All groups share one centre, and each spreads out both ways along 9 directions, with some noise.
Some rows, each with its group after it:
[-61 18 3 213 57 50 -66 -110 -8 -56 -188 283 170 -240 -127] -> q_296
[67 77 -125 -11 -31 -44 22 104 -51 -81 -116 140 139 -112 34] -> q_194
[-122 251 -6 -117 120 -203 -41 -20 -173 230 21 106 220 112 74] -> q_296
[-255 -14 -157 -100 6 -245 13 -94 37 -70 145 -156 35 -51 35] -> q_194
[-128 -19 -54 12 64 -52 -93 16 -39 99 26 3 50 -66 -70] -> q_135
[0 43 72 -39 110 138 49 184 -67 -95 -85 -292 161 39 175] -> q_925
[-107 -19 15 4 135 128 -187 -412 -1 50 -81 -195 142 -14 34] -> q_925
[-5 70 -60 -170 191 50 -124 15 -186 -45 -102 -42 97 34 143] -> q_135
[-36 133 21 56 59 12 -5 45 -25 243 -163 99 9 25 -3] -> q_296
[197 49 -84 27 45 130 -94 222 -56 182 70 8 6 -66 -69] -> q_925
[202 76 311 91 -123 89 -37 14 -115 173 -70 114 -156 75 98] -> q_135
[77 -97 216 185 -11 60 -103 -12 -146 58 -103 94 -77 -65 190] -> q_194
[-99 -89 -122 47 -11 -56 -42 -11 39 -110 85 3 149 -151 -139] -> q_135
[88 73 -81 -23 55 1 -233 -56 -180 -58 -99 237 -26 -106 141] -> q_194
[-354 -114 80 81 -164 -309 41 245 -44 -161 47 138 51 -71 -104] -> q_925
[24 24 102 -1 69 30 28 200 -119 -13 -19 19 55 42 70] -> q_925
[95 115 -93 -33 347 137 -96 76 -151 252 23 29 -9 -26 39] -> q_925
[260 -16 44 -114 -125 -49 33 103 -171 -10 119 -4 -136 -100 107] -> q_296
[45 -81 110 -54 78 86 148 -158 13 47 -14 -43 74 14 -197] -> q_135
[-67 14 -276 -72 200 26 -135 -1 -13 -20 27 -116 258 -73 33] -> q_135
[184 23 83 44 -73 114 -143 187 -129 -51 -5 103 106 -73 -3] -> q_296
[16 44 -55 -7 96 73 -274 102 -151 179 19 82 13 -32 -19] -> q_135
[-183 -46 37 16 163 22 -157 -81 -125 -12 -86 102 34 -124 -104] -> q_135
[-52 -42 44 120 -142 -68 -112 277 -101 9 -21 97 -113 -158 29] -> q_194
[104 -156 -4 180 -52 -8 6 30 21 116 44 163 197 -99 -143] -> q_194
[-252 39 -126 86 161 -24 -190 -134 43 121 -88 126 147 -32 -111] -> q_296
[46 -29 -25 -47 99 112 -278 -282 -75 -85 21 -16 158 -19 48] -> q_925
[-44 -28 75 22 12 -54 105 -12 -49 -18 -29 -58 21 -123 25] -> q_296
[77 4 143 -88 -68 -72 43 80 -132 -49 14 -231 -94 137 433] -> q_194
[-18 -5 153 24 -377 -126 176 -75 93 -123 -161 -92 79 28 82] -> q_925
[-81 18 -40 -94 -35 -39 120 212 67 112 132 -262 166 79 -139] -> q_194
[-66 -28 -71 -89 -121 -180 313 181 100 180 80 -115 -23 -14 -206] -> q_135
[36 -10 201 49 -178 -25 13 39 -53 -181 -1 -62 16 5 151] -> q_135
[-28 134 -9 -37 269 110 -41 70 -161 -56 -245 -8 92 -68 221] -> q_925
[-10 18 -121 108 144 161 -276 2 -15 -158 14 -196 338 -41 209] -> q_135
[-237 126 45 103 194 83 -70 49 -20 187 -273 12 95 75 18] -> q_296
[38 -9 291 208 -105 -14 284 279 -132 87 -262 108 -166 -325 -15] -> q_296
[66 231 164 54 9 50 143 218 -99 160 -312 82 65 57 132] -> q_296
[-207 -46 -61 -18 233 -185 -214 -15 -170 188 219 303 -47 -22 -147] -> q_925
[-92 113 -16 175 -179 -77 101 227 131 -198 -85 105 481 -88 -134] -> q_296
[7 -75 64 23 -108 88 -176 -105 17 2 34 -188 110 8 -35] -> q_925
[78 -94 -63 65 7 -115 94 -124 -19 4 -9 125 156 -69 113] -> q_194
[-223 -72 87 20 39 -52 -126 271 -115 143 62 -167 -2 24 20] -> q_194
[155 -2 -60 11 -121 87 79 218 73 -63 35 -22 278 -37 -203] -> q_194

New rows, each followed by its group:
[90 -9 48 138 -25 163 -96 -90 15 -15 -140 44 102 -131 -62] -> q_925
[-44 48 -45 -10 47 43 -120 -118 -20 -217 -57 -3 87 -127 10] -> q_194
[-210 194 109 4 129 126 -156 69 -52 95 -161 -76 -125 -71 -111] -> q_194
[-104 139 -38 61 255 111 178 166 17 244 -191 -267 44 -86 74] -> q_925
[-78 111 -133 174 0 -64 -213 -13 -27 -59 -87 141 105 -168 208] -> q_135
[-272 38 -16 -151 -14 -123 -7 71 12 -77 141 -382 -47 56 72] -> q_194
[-98 45 -98 78 128 91 -23 152 -3 -36 -161 -103 230 -99 66] -> q_135
[73 -126 155 45 8 40 -128 63 -83 43 246 140 69 79 -167] -> q_925
[39 23 -31 92 -20 -35 139 -32 78 58 -28 78 58 -95 -84] -> q_925
[-66 -78 82 -2 -5 93 -229 9 -93 -209 -15 -103 176 -25 43] -> q_925
[61 12 136 19 146 -43 252 -157 -4 7 0 139 99 85 13] -> q_925
[75 -46 194 103 -127 22 -94 33 -22 207 168 -32 -71 77 -74] -> q_135
[-95 -87 229 42 -10 19 -60 5 -79 -30 21 -1 91 77 -33] -> q_925
[-37 54 -91 84 18 49 106 -59 115 -176 -164 87 270 -199 -179] -> q_194
[32 -22 18 90 -47 97 -16 140 22 -57 -27 -84 124 -105 -49] -> q_925
[-5 13 -51 -152 -163 -197 -134 -108 -67 155 176 32 -64 125 10] -> q_925
[16 12 166 183 -42 293 41 126 16 -358 -414 -202 271 -191 150] -> q_925
[157 -1 50 123 65 261 -86 80 39 67 2 -173 231 25 -4] -> q_135
[-224 24 -148 -42 195 6 24 147 15 -56 -88 -258 263 -52 72] -> q_135
[19 -105 13 -19 -330 169 -575 -92 -54 -77 16 -269 100 -54 -19] -> q_925
[-52 -187 280 126 -63 98 84 -24 106 134 185 -221 76 53 -272] -> q_135
[361 95 -109 -85 -99 67 76 -23 18 -70 5 89 191 27 19] -> q_194
[-171 0 -21 106 -62 33 217 199 214 -55 -210 -257 89 48 26] -> q_296
[104 -32 56 29 8 139 41 102 6 33 -15 -90 127 -13 -88] -> q_135
[285 31 124 176 101 374 -39 -365 93 211 -165 -69 117 -59 -86] -> q_925
[42 32 -107 -61 175 135 -33 28 -38 25 -73 -92 201 -2 2] -> q_135
[8 -47 52 182 -53 45 8 149 -37 30 -157 161 -102 -268 -93] -> q_296
[-268 83 -77 32 151 -111 -107 -25 -54 49 -88 -41 80 -79 165] -> q_135
[-236 -16 108 188 139 -13 343 -12 145 79 -134 -129 138 -109 -97] -> q_925
[96 -104 153 -58 -245 16 131 281 -41 -247 13 -56 38 -40 -106] -> q_135
[-100 42 -62 -103 119 -30 -74 121 -103 15 23 -156 66 23 116] -> q_925
[28 100 -115 -57 -15 -208 269 -21 24 -87 -60 110 58 -40 113] -> q_925
[53 -146 284 59 -59 221 -333 -173 -112 -100 53 -46 170 99 -71] -> q_925
[-44 56 27 93 -152 -221 -92 -78 -80 75 15 281 -172 -120 56] -> q_135
[147 158 36 -56 175 95 165 -93 -38 152 -135 -62 26 71 165] -> q_925
[-151 66 1 -122 28 -197 1 -93 -113 0 -51 33 3 79 158] -> q_925
[-11 74 -16 20 -174 74 -33 255 6 57 -192 -285 27 -96 96] -> q_925
[-255 -79 198 -71 -16 -164 295 -14 -22 -17 -93 -67 -74 -28 -128] -> q_135
[143 -24 -126 0 -107 228 -209 234 14 -363 -97 -68 157 25 128] -> q_296
[171 -3 76 38 -72 131 -8 55 -5 -59 -37 -48 116 -25 18] -> q_925
[44 -56 44 87 85 134 -298 -152 -94 -88 24 112 122 -86 -25] -> q_135
[-112 120 -91 -99 25 -171 96 172 -49 165 -23 -63 -56 9 110] -> q_925
[51 164 -119 -93 20 58 91 -25 55 -148 -108 -20 212 -53 -63] -> q_194
[-8 -118 162 18 90 104 -95 248 -186 -15 -35 -155 217 83 156] -> q_194
[-161 -3 -107 117 49 -49 -157 46 -18 -20 -21 51 120 -179 -19] -> q_135
[29 35 3 -163 91 -93 80 -175 -103 -11 34 -124 13 14 186] -> q_296
[-244 -192 252 -107 -58 -107 116 57 -126 -173 -30 31 -101 -79 -273] -> q_135
[-148 16 -76 14 -100 -220 160 164 43 41 20 -3 10 -79 -29] -> q_925
[-192 -142 12 143 -100 4 -155 105 61 38 99 -132 94 -150 -224] -> q_925
[135 54 -166 43 -53 87 26 71 100 55 -28 -139 79 -166 -32] -> q_925
[83 33 30 82 -108 -34 217 238 73 250 27 0 -44 -26 -124] -> q_925
[65 -54 250 -71 -99 33 343 89 -1 -63 -130 -69 -7 32 -113] -> q_135
[11 -16 136 26 170 246 -64 237 -176 77 -292 160 36 -131 -234] -> q_135
[-158 38 29 -79 130 -72 69 -109 16 213 47 -219 70 148 39] -> q_296
